The rows are grouped in 3 different ways at once. Each group adds its own fixed numbers to the row, and there is some noise. The rows also spread widely along 13 directions, which tell nothing about the answers.
(in the rows, 128 means zero)
Known rows, each followed by its group in each grouping:
[167 156 146  61 134 107 120 121  27 158 150 123 148 117 153 110 152 102
 112 125 105 135 146 108 137  97 104 111 125 157 129 169 136 106]  q_893 (1) X
[139 126  83 101 111 173 160 122  78 153 117 134 140 111 133 114 141 126
 133 172 129 123 146 102  98 133 146 114 126 117 141 100 152 173]  q_893 (0) D
[154 106  94 152 104 162 141  95 154 120 171 133 142 115 114 146 137 135
 147 146 105 110 141 154 114 210 171 165 149 120 105 116 121 140]  q_512 (2) T
[120 109 153 131 150 166  94 170 104 134  94 134 129 116 130 120 117  88
 141 102 116 154 127 138 132 153 139 147 153  82 125 137  97 106]  q_874 (1) T
[164 118 141 154  91 146 145  84 104 180 102 114 151 139 166 150 129 110
  89 138 120 116 134 144  84 130 157 182 138 105 114 191 172 127]  q_512 (0) D
[ 91 124 133  99  93 183 156  98  99 216  70  60 163 142 154 156 126 106
 120 155 108 127 149 111 101 101 112 111 138 117 156 151 186 222]  q_874 (2) C
[102  73 182 133 109 141  91 174 115 122  83 107 120 124 141 145 106  77
 148 124 131 156 121 120  94 126 108 128 184  78 143 149 138  95]  q_893 (1) X
[ 96 116 175  98 142 134 122 177 179  66 133 102 123 115  99 146 131 140
 146 144 139 144 128 129 110 150  91  79 168 121 139  94 131 101]  q_512 (0) C
[196 106  84  81  96 159 179  89  97 145 163 130 141  91 160  88 108 149
 133 193 134 110 116 151 131 169 126 159 127 140 133 108 152 155]  q_893 (1) T
[211 130 157 119 100 155 174  84 153 146 153 188 118 162 175 119 111 136
  98 145 125  96 133 193 108 145 156 153  81 108  93 183 124  83]  q_512 (2) X
[173 146 161  66 150  87 142 110 137 145 167 156 135 148 196 143 119 160
 107 122 121 113 112 166 134 135 119 122 119 129 154 164 157 120]  q_512 (0) X
[170 151 150 126 168 133  98 119  81 129 131  86 126 118  79  94 141 113
  59 145 145 151 134 147 130 134 132 164 124 154 130 126 160  98]  q_512 (1) X
[155 139 118  99 145 143 110 137 122 122 152 126 109 137  98 115 134 137
 102 152 127 131 128 137  90 143 154 105 123 121 145 108 151 124]  q_512 (1) X
[123 143 200 112 152 113 134 148 108 125 101 134 139 136 134 118 152 115
  93 115 146 151 134 116 136 118 102 125 126 145 136 138 148  94]  q_512 (0) D
[179 125 163 129 124 152 114 151 119 103 130 148 100 139 103  82 127 109
  96 126 118 129 135 147 105 125 143 146 110 110  74 149 100  36]  q_512 (1) X
[150 114  97 151 106 197 150 120 173 133 144 192 106 143 171 171 123 112
 170 151 101  71 162 157  76 179 179 132 109  51 111 132 101 132]  q_512 (0) D
[120 137 124 113 144 174 137 119 126 128 150 117 126 124 104 131 129 125
 134 166 149 134 141 146 149 177 129 135 121 146 165  88 158 171]  q_893 (1) X
[110 128 132 100 139 129 108 133 141 164 156 127 157 160 165 170 139 128
 160  86  64 115 125 146 137 159 152 135 151 110 133 168 119 160]  q_512 (1) T
[131 119 110  70 103 146 137 122  98 141 148  85 131 110 132 132 135 124
 147 181 112 108 147  99  94 123  99  87 145 132 148 104 154 156]  q_893 (1) C
[138 122 119 124 111 121 125 112  99 168 157 185 124 144 149 127 119 145
 125 109 114 126 104 105 113 181 175 148 130 114 143 110 139 135]  q_874 (1) C
[124 137 158  84  66 129 163 124 151  89 207 160 163 125  98 177 128 173
 156 127 132 165  99 159 116 205 153  99 167 172 135 161 158 106]  q_874 (1) X
[139 137 152 136 163 154 129 142 127  80 132 133 135  99  92 123 128 129
 123 137 165 151 130 155 138 188 133 146 151 133 126 104 122  95]  q_512 (0) C
[ 97 126 166  98 194 133 126 159 115 140 104 134 153 130 162 142 140  93
 147 107 121 144 145 131 158 142 101 116 134 108 169 116 118 157]  q_512 (2) D
[144 142 167  83  82 199 162 117 150 160 113  62 172 158 128 138 115 142
 106 149 120 145 118 205 106 109 137 122 135 135 112 226 169 143]  q_893 (1) T
[164 135 182  75 129  97 148 134 132  87 152 126 116 114 126 100 135 150
  92 162 150 133 126 128 127 117  78 103 125 163 127 115 155  71]  q_512 (0) X
[149 145 182  65 114 119 130 129 101 136 151  99 139 140 138 119 141 118
 112 134 105 129 140 134 138  93  86 109 122 155 116 173 140  95]  q_893 (1) X
[178  83 177 109 100 105 155 126  64 142 111 208 102  91 213  87 105  91
 127 147 162 130 111  94 130 147  90 145 125 113 147 113 129  69]  q_874 (1) T
[188 162 143  94 126 128 162  96  74 162 157 185 132 147 168 103 138 136
  99 132 136 117 124 132 120 148 152 130  91 150 131 152 139 110]  q_512 (1) C
[160  93 121 133 109 148 168 103 159 158 133 182 141 153 176 136 101 156
 120 140 144 127  95 172  88 190 183 160 128  86 155 131 161 157]  q_512 (2) D

New rows, each followed by its group in each grouping:
[158 114  70  74 128 124 115 147  78 148 137 124 133 128 110  82 124 157
 103 140 106 147  95 107  71 128 175 114 150 111 140 103 160 150]  q_512 (1) X
[188 107 130 104  95 170 145 131  90 131 103 126 102 110 139  94 112  97
 104 187 142 119 136 136  59 108 127 116 121  97 116 143 148  91]  q_512 (1) X
[115 130 103 117 152 154  93 150 124 155 109 128  95 134 119 122 140 120
 111 146 102 110 154  90  88 113 145  99 115  72 147  71 135 151]  q_874 (0) D
[163 124 154  80 111  94 118 120  76 138 156 111 126  96 151 121 130 112
 119 140  99 113 139  98 116 113  79 120 144 134 120 132 131  84]  q_874 (1) C
[173 130 152 124 118 152 150 120 144 112 136 147 115 130 136 114 121 138
 106 150 137 109 134 152 104 147 133 138 115 116  98 137 125  81]  q_512 (0) C
[179 123 108 101 177 148 124 150 196  96 163 166  87 142 136  89  97 182
 113 148 121  95 116 180 107 167 153 130 102  66 116  75 101 105]  q_512 (0) C
[163 100 156 148 111 131 114 106 229 102 163 124  79 126 122 136 100 166
  90 179 143  98 119 168 101 176 125 153 131  95 133  83 160  90]  q_874 (0) T
[156  91 119  83 103 145 156 126 103 151 117 101 148 119 150  80 111 139
 123 149 106 126 122 124 117 113 110 139 139 112 103 126 126 137]  q_893 (2) C
[158 130 157 115 129 132 131 114 133 143 129 124 126 151 125 117 130 131
  85 141 132 133 127 148 105 128 139 132 117 125 130 142 156 115]  q_512 (2) X
[177 133 149  83 123  98 106 108 121 118 171  54 127 105 114 142 135 133
  92 176 123 115 135 141  77 122  93 107 158 143 141 141 177  97]  q_512 (1) C
[155  72 100 100 123 135 127 136 143 130 144 111 122 111 165  94 112 130
 152 146  70  88 126 131 129 147 107 168 142  92 101  95 106 127]  q_512 (1) T
[150 117 112  58 140 155 169 152 107 125 110 136 120 105 168  79 119 135
 140 170 122 104 138 107 121 111  86  97 112 111 123  81 117 139]  q_512 (0) C
[129 141 169 112 142 137 119 149 102 135 137 158 139 146 132 131 146 111
 127 103 125 147 133 135 132 145 140 124 123 123 137 152 120 104]  q_893 (1) D
[159 152 152  81 152 134 143 129 125 128 134 137 124 133 146 124 129 139
 102 150 143 127 130 152 121 127 120 105 112 132 147 140 153 121]  q_512 (0) X
[154 155 116 101 236  97  36 168  81 156 140 181 102 161 155 128 152  91
 121  59  66 117 153 121 115 117 177  98 114  52 139 135  64 105]  q_512 (2) X
[137  93 165 131 103 114 134 122 132 113 142 144 114 121 138 138 116 121
 125 156 160 139 108 124 104 177 118 143 155 134 161 108 174 107]  q_512 (1) X
[113  98 164  93  96 171 193 144 140 167 106 193 147 171 213 111 102 130
 164 116 118 122 111 142 154 143 124 147 100 102 133 146 122 155]  q_893 (1) D
[144 127 134 148  72 193 167  96 117 143 124 131 130 134 113 139 130 116
 119 172 149 123 137 131  76 167 161 136 126 136 121 141 166 133]  q_512 (1) C
[225 155 105  40 139 120 158 132  61 125 171 170 135 106 150  81 155 129
 110 152 100 109 153 130  89 100 132  69  94 126  99 146  94  80]  q_512 (2) D
[120 118 151 114 109 122 147 114 128 140 122 109 126 138 127 113 139 143
  98 152 126 123 129  96 125 124 109 140 125 156 131  99 178 140]  q_512 (0) X
[173 133 155  94 104 117 157 106 149 102 193 121 131 118 123 132 142 150
 112 166 125 111 132 153 109 155 107 126 123 159 121 129 156  91]  q_512 (1) D
[138 125 158 111  96 125 152 118  84 127 128 150 145 104 162 147 158  97
 147 138 124 123 150  91 123 144 108 114 148 152 120 145 130 102]  q_512 (0) T
[100 159 197  78 163 120 126 145 138 131 138 127 149 161 126 150 143 142
 117 111 149 164 123 142 141 139 118  71 132 147 176 139 150 140]  q_893 (2) C
[173 141 186 133 141 134 118 131 125 111 142 167 136 130 174 164 125  96
 142  93 109 113 148 177 122 153 133 148 140  89  86 214  77  44]  q_512 (0) C
[183 132 136 117 103 178 158 115 120 107 134 137 117 104 123  98 129 128
 110 177 149 119 146 150 118 142 129 131 115 130  97 132 124  88]  q_893 (0) T
[169 136 114  35 161 110 111 159  48 122 154 120 112  94 140  79 143 109
 131 157 102 117 152  90 126  87  80  76 121 131 137  96 113 106]  q_893 (1) X
[153 164 107 115 163 172 102 139  98 146 137 110 137 142  91 119 156 110
 106 123  92 124 157 149 102 132 172 128 110 110 109 146 115 125]  q_512 (1) D
[162 139 113 126 192 119  77 111 144 165 133 105 121 154 144 146 107 149
  75 126 125 125 111 183  97 150 177 164 141  78 172 137 177 158]  q_512 (0) X
[112 143 154  72 133 155 142 148 138 109 131 112 109 124 122 130 139 126
 133 177 142 123 157 114 124 111  85  61 118 138 154  95 150 137]  q_893 (0) X
[176 175 152  70 149 140 137 103 140 157 154 129 127 163 162 131 121 157
  85 144 128 114 135 186 130 109 137 113  92 124 143 176 158 134]  q_893 (0) X
[137 152 177  94 122 142 142 135 107 123 124 140 138 139 119 147 152 114
 114 139 152 151 142 124  79 129 133  53 133 138 144 158 144 105]  q_512 (2) C
[121  67 104 131  90 134 129 140 116 137 130  97 148 116 122 104 131 119
 145 124  65 113 126  95 114 146 123 188 163 111  84 101 121 129]  q_512 (1) D
[140 140 166  80 118 101 137 125  41 159 122 120 176 106 146 133 158  95
 115 107 107 157 142  98 130 107 101 113 148 152 126 171 135 109]  q_874 (2) D
[135 112 155 158 161 122  86 127 145 155 130 149 102 169 147 123 120 115
 102 100 106 114 123 143 135 157 157 189 117  89 132 122 131 115]  q_512 (1) X
[157 130 122 123 143 168 132 129 117 149 135 153 130 138 149 133 130 109
 131 133 113 114 140 159 108 157 158 146 113  94 129 144 121 128]  q_512 (1) D
[143 162 198 105 135 123 124 110  88 152 142  95 178 132 156 187 159  80
 123 107 106 134 157 163 136 126 104 139 142 152 130 230 143 104]  q_512 (1) D
[154 121 167  89  70  74 134 105 142 119 202 133 136 137 116 134 124 180
  98 126 114 141  90 131 112 158 127 136 154 170 124 144 177  82]  q_874 (1) X
[165 127 190  63 137 132 140 149 160 116 153 139 115 153 170 105 103 141
 121 133 117 118 120 183 146 112  92 117 105 112 118 163 115  78]  q_893 (1) X
[158 136 170 128 150 150 143 119 128 114 126 144 127 112 163 143 120 105
 130 145 150 113 148 163 134 160 108 146 127 112 125 148 119  93]  q_512 (0) C
[126 105 164 118 113 143 121 137 149 137 101 102 121 132 137 130 101 127
 106 141 121 132 123 144 114 117 109 145 147  94 123 138 154 115]  q_874 (0) X
[133 141  83  99 132 143 121 131  70 149 145 100 184 125  76 119 157 144
 110 113 104 172 125 127 102 148 187 123 161 137 127 139 142 160]  q_893 (2) D
[174 148 141 129 167 148 127 109 101 163 121 155 135 149 149 115 128 116
  92 114 132 131 133 162 120 150 167 152 109 106 126 156 121 119]  q_512 (2) C
[170 112 109  61  84 150 148 136 158 147 164 160 119 148 162 116 102 175
 133 144  89 110  99 157  81 136 157  95 123  87 117 145 127 123]  q_874 (1) T
[161 121 150  45 175 117 143 164  97 120 144 156 116 115 189  77 123 106
 152 130  89  97 145 122 180 109  56 125  95 121 116 103  80 100]  q_512 (1) X
[160  98 164 132 109 149 159  99 102 163  92 108 153 114 144  98  95 127
  84 143 155 155 105 155 131 149 121 190 142 123 123 146 164 126]  q_874 (2) C
[161 104 123 108 103 124 152 103 128 143 157 170 110 125 177 129 124 133
 133 170 139 103 117 116  99 174 134 123 125 123 163  94 161 140]  q_512 (1) T
[159 124  78  85  88 164 153  79  72 173 160  89 154  94 156 142 142 109
 154 184  91  93 161 118 115 141 119 132 140 143 132 140 150 179]  q_893 (1) T
[158 105 168 107  97 138 128 146  64 132 112 161 127 101 168 133 109  74
 143 126 128 146 129 126 103 131 114 128 155  98 119 181 117  64]  q_874 (1) X
[120 142 115 121 203 184 111 143 149 163 107 142 133 153 183 158 107 114
 157 105 105 103 145 184 142 164 157 148 121  52 152 139 101 182]  q_512 (0) C
[117 121 144 105 127 179 139 126 111 157  93  78 150 133 129 127 126  99
 125 147 116 137 152 146 136 111 109 132 133 117 131 150 141 162]  q_893 (2) X
[172 102 149 111 115 128 148 112 172 133 147 148 116 141 192 125 105 138
 127 136  94  78 130 164 133 138 108 172 116  94  94 148 119  97]  q_512 (0) X
[150 142 149  83 137 143  99 122 166 157 143  42 110 147 110  95 134 146
  74 151  65  92 150 151 136  80  90 137 101 124  96 126 138 120]  q_874 (1) T
[178 126 124  71 172 101 110 132  87 149 148 120 147 125 162 106 110 141
 101 120 115 140  98 164 127 136 134 154 143 113 151 151 150 128]  q_512 (1) X
[ 96 119 118 102  82 144 125 112 147 154 148 122 120 139 163 195 153 118
 172 160  92  87 162  88  87 134 126  67 150 110 155 123 152 174]  q_893 (0) T
[155  89 136 136 113 129 119 131  87 134 130 148 140 119 150 120 115 103
 137 111 108 134 116 129 117 162 143 185 159 107 106 151 122  94]  q_512 (1) X
